The groups are shells around one centre, one inside the other: the same stretched ball of 5 dimensions in 7 sizes.
In the rows, zero is written as 128.
Known rows, each followed by its group:
[103  78 104 171 101 105 135 135 143 103 120 118 125 172 133 142 117 228
 131 149 116  79 167 149 120] -> q_683
[ 86 136 104 160 144 127 160 106 108 123  74 165  95  98 169 120 140 164
 141 131 124 132  99 144 101] -> q_683
[ 87  99  64 149 122 113 133 133 110 111 112 143 124 122 150 133 141 187
 134 161 150 115 100 138 143] -> q_683
[ 91 135 103 157 146 137 119  98 113 108  66 161  87  95 169 108 178 127
 159 120 122 109 103 132  98] -> q_366
[102 121 105 168 124 109 161 110 132 133 101 140  95 123 151 137 113 182
 130 133 130 130 132 160 101] -> q_183
[ 92 110  52 147 128 107 122 131 113 119 109 145 111 109 153 129 144 161
 128 155 160 134  87 135 140] -> q_844
[111 110 100 174 128  99  77 142 157  96  68 135  87 154 150 105 148 159
 123 113  92  92 148 112  88] -> q_764
[104 103  68 159 122  97  98 140 137 109 100 134 104 136 146 123 142 165
 123 141 135 114 120 126 123] -> q_921
[ 75  92 116 158 118 143 175 109  99  98 107 146 139 134 152 138 144 227
 162 159 123  77 132 157 130] -> q_764
[ 82 100 126 161 117 145 179  95 105 108 108 143 126 129 151 141 142 213
 167 150 124  82 141 167 118] -> q_683
[108  94 102 170 111 107 110 127 147 103 104 123 106 157 139 129 138 186
 136 133 116  84 159 140 108] -> q_683
[131 102  88 185 116  62  66 166 188 109  81 117  78 181 137 114 109 172
  88 110  91 112 169 112  82] -> q_580
[118 119  88 176 124  76 119 145 161 131  88 133  80 146 147 125  99 174
  96 120 114 142 139 135  90] -> q_366
[100  99  62 166 126  77  94 179 146 101  81 141 108 159 150 113 116 196
  91 141 108 123 118 104 118] -> q_764
[114 118  60 169 130  66  94 166 158 124  81 139  83 143 150 115 106 163
  83 126 119 152 115 113 103] -> q_764
[ 95 112 110 160 118 131 166  90 116 125 115 138 107 114 149 143 138 180
 158 142 143 106 132 170 115] -> q_921
[ 98  81  62 162 111  85 111 166 139 102 112 128 126 164 139 132 115 216
 105 158 127 107 129 124 136] -> q_580
[ 80 148  92 146 154 145 154  85  89 125  73 175  90  63 177 116 173 123
 163 133 147 138  71 145 111] -> q_764
[ 95 100 122 177 120 110 148 137 138 103  84 140 113 162 150 126 114 225
 125 133  89  93 156 139  97] -> q_183
[ 75 140  78 144 154 137 145 106  86 117  71 178 100  72 178 111 169 137
 151 141 144 139  61 131 122] -> q_183
[110 118  92 162 124 113 114 105 137 121 101 133  87 118 148 127 150 142
 143 127 139 113 131 146 105] -> q_580
[105  91  97 169 104  99 153 129 140 122 124 121 116 155 136 148 103 218
 123 148 131 108 154 160 119] -> q_921
[ 94  85 120 171 107 121 155 122 131 102 111 127 126 161 140 140 124 230
 145 147 110  75 164 156 114] -> q_921
[128 113  94 183 121  72  82 150 180 117  79 123  73 165 142 115 113 161
  97 107  97 119 161 121  78] -> q_366
[ 90  97  99 159 122 130 118 119 119  93  94 140 118 135 151 122 164 182
 155 142 120  78 132 134 120] -> q_366
[114  76  97 172  94  94 121 137 156 108 129 107 118 177 126 146 114 217
 126 146 124  82 176 151 119] -> q_580
[100  91  96 172 120  99  96 157 146  87  80 134 112 170 147 114 136 202
 120 133  91  82 149 113 106] -> q_844
[120 111  70 176 126  64  75 172 171 113  75 132  81 162 146 110 110 167
  83 118 101 132 136 105  93] -> q_844
[113 101  96 169 106  98 151 115 145 134 128 119 102 142 136 150 106 194
 126 141 142 119 153 167 113] -> q_764
[125 100 102 189 114  66  90 166 184 109  80 120  85 188 138 118  97 197
  88 113  81 108 176 119  79] -> q_844
[ 95  90 114 167 105 121 172 111 125 116 124 127 124 148 140 150 116 226
 145 152 129  92 155 169 120] -> q_683
[118 101 119 184 118  96  86 141 169  95  73 125  89 175 143 112 134 181
 122 109  78  79 178 121  78] -> q_580
[ 86  95  97 160 112 118 183 119 112 122 124 137 130 134 145 150 111 228
 137 162 140 111 129 166 133] -> q_580
[ 78  97  93 152 118 133 174 112  98 111 118 145 134 121 152 143 137 213
 153 165 145 101 114 159 140] -> q_183
[ 81 120 109 162 144 134 122 123 111  89  56 165 106 121 169 103 168 170
 149 128  96  92 111 117 101] -> q_366
[121  81 100 181  97  80 116 148 170 113 119 106 106 186 127 141  97 218
 108 136 110  94 183 146 105] -> q_183
[ 92  90 123 164 107 136 164  99 119 106 119 128 125 143 142 145 139 214
 163 149 126  73 158 168 119] -> q_844
[ 85 110 128 161 124 149 168  87 106 108  98 146 116 118 155 134 155 190
 172 141 124  83 136 163 110] -> q_921
[ 84  88  82 154 115 119 142 133 112 101 113 138 133 139 147 136 139 212
 140 163 135  94 121 142 140] -> q_183
[ 97  90 136 178 112 121 143 125 140  94  91 131 117 170 144 129 127 227
 143 132  87  66 176 146  96] -> q_844
[115  98  94 179 119  81  82 160 167  99  78 127  93 175 143 113 122 186
 104 119  89  97 159 113  92] -> q_921
[ 70 105  96 152 133 140 152 122  92  93  86 162 131 119 164 121 159 200
 154 155 121  93 101 134 131] -> q_366

New rows, each followed by its group:
[109  86  97 179 104  81 136 156 157 113 110 120 114 181 135 139  88 235
 101 142 106 106 166 142 109] -> q_844
[ 93 136 110 162 148 132 114 105 119 105  56 162  84 103 170 102 174 132
 153 114 108 107 110 125  89] -> q_366
[115 116 128 180 118 107 140 108 154 124  93 129  84 145 145 132 118 179
 133 115 106 105 167 157  80] -> q_844
[125  93  87 175 103  80 100 139 169 120 117 109  94 167 129 137 112 182
 112 130 125 106 167 143 105] -> q_580
[ 80 146  72 145 158 131 130 108  93 119  65 178  90  69 179 107 172 120
 146 134 143 146  58 126 116] -> q_366
[121 111  92 177 114  77 128 138 164 134 104 123  85 153 139 135  93 185
 100 125 120 135 153 147  94] -> q_764
[117 108  90 171 112  87 131 128 154 133 113 123  91 144 139 139 105 181
 113 132 133 128 147 153 104] -> q_183
[103 114  82 157 123 114 126 108 127 124 110 136  97 114 148 133 146 152
 142 139 150 119 119 150 118] -> q_183
[123 118 104 182 127  84  80 142 173 110  67 131  71 157 148 108 129 153
 109 102  89 110 158 117  73] -> q_764
[112 106  93 167 112 100 136 118 144 129 116 124  97 137 140 141 116 179
 127 136 138 119 144 157 110] -> q_921
[ 90 106  61 148 126 113 125 128 111 114 109 144 115 113 153 130 148 168
 136 156 155 121  95 136 140] -> q_683
[ 83 112 121 168 130 127 165 120 115 106  79 155 114 133 161 124 129 210
 140 137 101 102 130 144 103] -> q_844
[ 78 118  98 151 130 138 184  97  93 123 105 157 118  98 161 138 140 188
 156 154 147 121  99 163 128] -> q_683
[ 81 106  92 151 131 138 132 113 102  97  91 152 120 115 159 122 169 174
 159 148 131  91 107 136 128] -> q_683
[ 91  86  78 163 113  97 135 156 129 104 109 134 129 159 144 134 113 227
 114 158 122 105 130 133 133] -> q_366
[ 73 118 101 143 134 160 164  80  80 109 101 160 121  85 164 130 180 163
 183 153 152  97  94 157 133] -> q_764
[ 89 105  71 161 135  98  95 165 129  91  69 153 112 145 159 105 143 184
 112 140 104 110 107 101 118] -> q_764
[112  99  91 171 106  88 150 130 149 134 124 120 104 151 136 148  93 206
 112 143 135 126 151 161 113] -> q_764
[ 87  86  97 161 112 120 149 130 118 101 112 135 132 149 145 137 130 223
 140 157 124  87 137 147 130] -> q_921
[ 76 122  64 146 144 120 138 132  95 111  82 168 114  97 169 116 151 167
 133 153 141 135  69 124 134] -> q_183
[ 86 142  69 144 148 127 143 100  97 131  86 167  91  69 170 120 160 124
 145 140 160 153  65 142 122] -> q_764
[ 87 125 116 154 130 150 176  72  99 125 104 151 104  90 160 137 157 162
 174 140 146 108 115 172 113] -> q_366
[ 95  95 134 178 113 117 164 124 136 105  95 134 118 164 146 135 112 235
 136 136  92  83 169 154  97] -> q_366
[ 92 128  88 159 147 118  97 129 123 100  57 161  90 114 167 100 167 139
 136 122 109 113 101 111 100] -> q_683
[103 116  76 157 123 106 137 114 127 132 113 137  98 113 148 137 131 159
 131 143 154 134 113 152 120] -> q_683
[116 110 108 188 127  76  90 166 174 102  58 135  83 178 149 106 108 190
  92 106  68 108 163 108  72] -> q_580
[ 99 117 135 170 129 138 131  94 129 102  77 143  94 128 156 119 163 165
 164 118 102  78 151 146  87] -> q_580
[ 93 121  86 165 144 103  95 151 132  96  53 159  94 133 165  98 148 163
 117 123  95 115 108 101  98] -> q_183
[ 95 107 110 164 128 128 108 117 128  92  78 143 104 135 155 114 167 167
 153 127 106  78 138 128 103] -> q_764
[101  97 109 166 115 122 126 114 133 103 103 129 111 144 144 131 147 187
 150 137 120  80 151 147 111] -> q_921
[ 79  90  88 153 120 130 142 125 104  95 106 145 135 133 151 131 152 207
 151 161 132  86 117 139 139] -> q_366
[ 72 144  94 144 154 152 164  85  79 119  74 179 101  64 179 116 176 137
 167 140 145 131  66 145 118] -> q_366
[123  98 112 181 106  90 117 129 168 118 105 114  91 168 134 135 110 192
 120 122 108  98 179 148  90] -> q_683
[ 88 148 105 160 157 130 123 107 113 111  47 173  79  92 177  99 168 127
 145 113 109 126  93 122  87] -> q_764
[105  86  79 165 104  92 134 142 142 118 126 120 119 158 134 145 108 212
 116 153 137 109 145 149 128] -> q_683
[ 87 127 125 164 131 137 188  90 108 127  92 155 103 107 162 135 130 188
 153 135 125 118 123 167 101] -> q_580
[117  96  88 175 114  84  84 152 164 103  92 121  96 169 139 120 127 180
 111 125 105  97 158 121 100] -> q_683
[103 140  71 156 142 103 122 117 127 135  83 154  77  94 163 118 139 126
 123 126 145 156  90 135 105] -> q_764
[ 81 130  72 151 146 115 143 130 103 119  76 168 103  97 170 116 141 162
 126 143 135 145  75 128 121] -> q_183
[ 79 134  91 143 145 152 144  83  87 114  84 167 101  72 170 119 186 130
 174 140 151 115  80 146 121] -> q_764
[100 101  76 165 116  90 145 144 136 125 112 134 111 144 144 138 101 206
 108 150 134 131 126 144 123] -> q_183
[105  80  70 165 105  86 108 158 147 105 118 119 121 168 134 136 116 211
 111 153 128 101 144 132 131] -> q_366
[ 96  79 116 174 105 111 141 139 139  95 106 125 129 177 139 136 118 240
 132 146  99  71 169 144 114] -> q_844
[107 105 134 186 118 102 144 132 154 110  81 133  98 168 146 126 106 217
 121 120  81  95 174 144  80] -> q_366
[ 87 109 112 158 127 142 138  98 110 101  93 146 112 118 156 125 167 172
 167 138 125  83 128 147 113] -> q_683
[ 63 126  91 141 146 157 169  94  71 107  84 176 121  76 174 121 176 165
 172 155 146 113  70 145 134] -> q_366
[ 89  89 109 161 110 130 158 110 116 106 118 132 128 141 143 143 138 214
 155 154 131  81 145 160 127] -> q_921
[ 95  83  86 161 111 110 115 140 131  94 109 128 126 157 141 131 141 206
 135 152 123  82 141 133 130] -> q_366
[ 85 110  83 160 129 105 155 143 116 116  91 153 117 130 158 128 113 208
 116 151 123 131 106 135 123] -> q_580
[ 98 130 109 171 144 113 111 128 135 105  52 157  84 127 166 102 148 155
 129 112  92 112 123 118  82] -> q_921
[ 75 113 102 158 137 132 156 124 101 101  78 163 120 120 166 120 145 198
 144 146 114 105 105 134 118] -> q_683
[ 92 128  87 163 142 105 133 137 124 117  68 160  94 119 165 112 129 170
 116 130 113 137 101 124 102] -> q_921
[ 95  91  69 156 112 103 135 137 124 114 122 131 124 139 142 140 124 202
 126 160 146 112 121 144 139] -> q_683
[ 98 119  92 166 127 102 155 126 129 129  96 145  99 126 154 132 111 187
 119 138 128 137 119 148 108] -> q_683
[ 81  86  96 152 109 135 172 109 101 107 129 136 140 131 145 149 138 222
 159 169 147  87 128 164 144] -> q_580
[ 83 146 103 153 153 142 144  91  98 118  63 173  87  77 177 110 172 129
 159 124 129 128  85 138 100] -> q_844
[ 73 136 101 153 151 140 163 107  91 114  66 177 104  89 177 114 155 165
 150 137 122 127  82 137 110] -> q_366
[105 136  93 171 145  95 105 138 144 116  55 156  75 125 164 103 134 146
 111 111 100 136 114 115  83] -> q_183
[ 94 119  70 151 137 118 101 121 117 107  85 151  98 105 160 114 169 135
 142 137 140 116  95 124 121] -> q_366
